There are 4 hidden switches. A switch that is on adds its own fixed numbers to the row, and there is some noise. The rows also spread widely along 7 directions, which tell nothing about the answers.
In the rows, zero is written as 128.
Some rows, each with its switches (1 for on, 0 for off) after it:
[148 143 148 109 151  47  26 117 124  75 150 215 146  68 125 157 140 106
 100 106 120 135 117 153 152 101 141  72  97 148 136] => 1 1 0 1
[170 102 140 138 128  74  95 145 116 127 145 150 135  88 112 123 179 136
  82 124 126 167  81 139 142 121 112  93 170 139 120] => 0 0 0 0
[179 100 118 129 140  43  52 144 114  85 141 186 146  83 103 126 150 120
  74 118 134 144 140 163 157  69 124  76 143 160 124] => 0 1 0 1
[187 127 123  96 139  73  84 114 107  96 139 165 133  90 131 127 152 133
  93 120 123 136 138 146 134  99 148 121 140 153 126] => 0 0 0 1
[158 159 190  91 158  83  82 112 146  87 140 194 141 100 127 146 165 112
  81 139 143 123  90 129 109 108 111 114  99 122 154] => 1 1 0 0
[182 137 146  93 153  46  64 129 110  88 132 197 144 100 125 142 155 114
  84 142 137 126 136 142 134  96 131 104 134 146 146] => 1 1 0 1
[194  84 119 149 164  82  89 152 100  68 162 143 138 112  92 102 167 119
  63 124 144 153 138 181 147  49 105 107 160 134 139] => 0 0 0 0
[133 158 161 107 127  95 110 106 145 118 131 196 125 101 130 145 159 135
  90 140 141 132 116 115  93 124 123 104 110 131 130] => 0 1 0 0
[188 121 137 120 149  84  75 129 121 101 146 166 126 105 117 124 157 116
  82 133 128 117 145 147 132  82 125 109 137 130 139] => 0 1 0 0
[190 122 120  94 156  64  82 115 107  88 148 166 140  91 131 116 150 126
  93 124 119 125 134 138 139  86 143 120 147 139 136] => 0 0 0 1
[186 125 142 111 144  62  60 112 136  95 157 188 135  91 107 132 150 123
  87 126 121 135 123 152 139  78 126  93 122 142 134] => 0 1 0 1
[152 140 147  95 148  38  65 127 115  89 127 204 144  91 109 150 145 111
  91 135 137 134 130 137 119  93 126  93 122 153 142] => 1 1 0 1
[197 145 158  42 163  52  91  99 102  67 130 184 146  82 165 137 170 141
  77 134 125 144 127 143 130 106 154 149 137 177 145] => 1 0 0 1
[200 144 161  72 135  71  88 113 137  99 138 183 130 114 131 134 159 132
  85 155 129 114 125 124 112  94 132 119 139 141 142] => 0 1 0 1
[208 139 170  85 117  79  54 104 153 101 165 217 126 107 127 194 180 150
  83 134 117 161 127 154 148 135 114  90 146 177 105] => 1 1 1 1
[180 124 130 114 114  41  76 137  95 125 109 147 128  61 156 125 174 129
  96 129  99 123 106 104 149 140 148  87 177 153 124] => 0 1 0 0

New rows. What belongs after each?
[204 127 150  82 129  56  57 114 135 108 133 166 127  81 147 135 164 121
 103 135 103 117 106 114 147 119 154 103 138 135 136] => 0 1 0 1
[158 176 162  83 139 107 131  87 115 111 129 184 121 121 135 157 161 147
  89 141 146 149 136 146  94 111 110 151 130 157 124] => 1 0 0 0
[175 138 176  78 135  67 104 115 158  97 124 199 135 114  97 141 199 138
  69 164 160 151  99 114 102 105 113 104 146 155 134] => 0 1 0 1
[146 154 133 124 104 111  98  99 136 135 136 175 107  91 125 161 141 145
 100 122 120 132 140 133 113 130 117  94 121 139 104] => 0 1 0 0
[174 123 125 132 126  93 112 145 108 131 139 150 130  99 115 135 165 146
  90 127 126 142 135 145 118 107 116 106 166 135 113] => 0 0 0 0
[156 134 158 120 134  76 100 128 135 113 130 169 137 108 111 127 173 129
  78 151 141 132 113 124 108 106 103 101 131 133 139] => 0 1 0 0
[151 140 158 113 154  63 115 143 102 116 126 167 139 106 115 124 168 127
  91 149 151 127 117 122  95 105 102 119 143 126 141] => 1 0 0 0
[184 132 141 131 161  76  41 124 102  77 149 179 143  83 122 138 152 104
  89 106 123 131 154 185 152  79 119  98 125 141 146] => 1 1 0 0
[169 167 185  85 135 107 115  88 165 126 139 178 115 120 131 148 165 132
 103 161 132 105 100 100  87 123 115 132 109 115 141] => 0 1 0 0
[163 123 127 117 144  57 102 144  86 125 121 135 129  84 139 116 154 134
  97 131 119 118 126 117 119 109 139 116 154 124 136] => 0 0 0 0
[179 150 165  77 156  49  49 106 125  77 143 199 146  87 142 147 143 108
  99 132 123 117 111 127 132 103 140  99 115 140 146] => 1 1 0 1
[214 127 156  36 164  11 102 152  70  87  90 152 146  90 166 117 190 137
  84 165 119 117 112 106 132 124 151 137 188 162 158] => 1 0 0 1
[170 163 132  88 113  76  88 104 126 121 132 195 118 103 137 151 140 142
 107 134 126 115 148 127 111 105 139 104 122 147 127] => 0 1 0 1
[156 132 166 111 155  93  88 112 144  76 147 188 140  91 117 132 177 123
  62 132 150 147 101 134 130  94 120 112 109 147 143] => 0 1 0 0
[196 152 181  48 144  77  95  87 157 107 166 178 120 109 158 160 162 148
 113 150 111 111  98  94 121 133 155 132 118 131 134] => 0 0 1 1
[192 135 128 111 146 101  74 105 120 106 160 135 124  92 157 124 137 121
 109 105  95 111 120 149 151  97 147 126 121 110 134] => 0 0 0 0
[154 127 112 137 139  86 100 133  99 111 139 153 130  79 127 129 150 136
  83 104 131 152 143 148 134 100 122 103 144 140 125] => 0 0 0 0
[231 152 210  66 107 109 113  94 185 145 141 170 115 152 112 173 194 144
  94 195 124 125  93 103 100 137  98 123 162 142 107] => 0 1 0 1
[206 107 137 117 143  45  18 137 119  76 180 198 136  93 123 165 142 129
  88 114 107 140 154 177 173  83 129  75 144 150 127] => 1 1 1 1
[128 159 150 102 134  69  65  99 153 109 140 208 132  79 121 152 142 123
  98 120 137 131 104 119 127 110 148  84  86 136 132] => 0 1 0 1
[160 133 161 134 131  96 114 137 137 128 146 163 135 133  84 136 167 126
  82 161 160 125 137 138  96  90  90  98 135 119 133] => 0 1 0 0
[197 108 121 151 136 113  67 120 118 100 189 146 125  92 127 132 149 130
  85  91 104 143 134 180 164  83 124 104 145 129 115] => 0 0 0 0
[132 149 110 144 108 125 141 113 107 142 152 165 122 116  85 166 147 159
  81 120 154 165 172 153 101  93  96 104 141 149 100] => 0 0 0 0
[149 151 158 133 126 110 116 113 158 125 147 186 127 132  79 154 160 136
  79 146 158 141 129 134 104  91  84  89 118 127 123] => 0 1 0 0
[222  90 119  78 137  34 107 153  75  92 110 140 137  93 137 111 186 146
  77 145 125 149 148 136 150  87 142 131 208 170 138] => 0 0 0 1
[177 128 119 103 154  35  57 133  89  83 137 179 152  76 133 133 145 129
  95 109 119 148 123 152 152 101 140  97 147 152 131] => 1 0 0 1
[150 144 171 109 151 121 126 106 154 116 154 169 127 123 107 142 181 139
  81 151 150 144  84 135 100 102 106 132 117 120 128] => 0 0 0 0
[139 172 164  92 124  94  82  81 169 110 147 220 124  84 128 179 150 129
 105 123 136 138 100 118 112 122 135  93  87 149 115] => 0 1 0 1
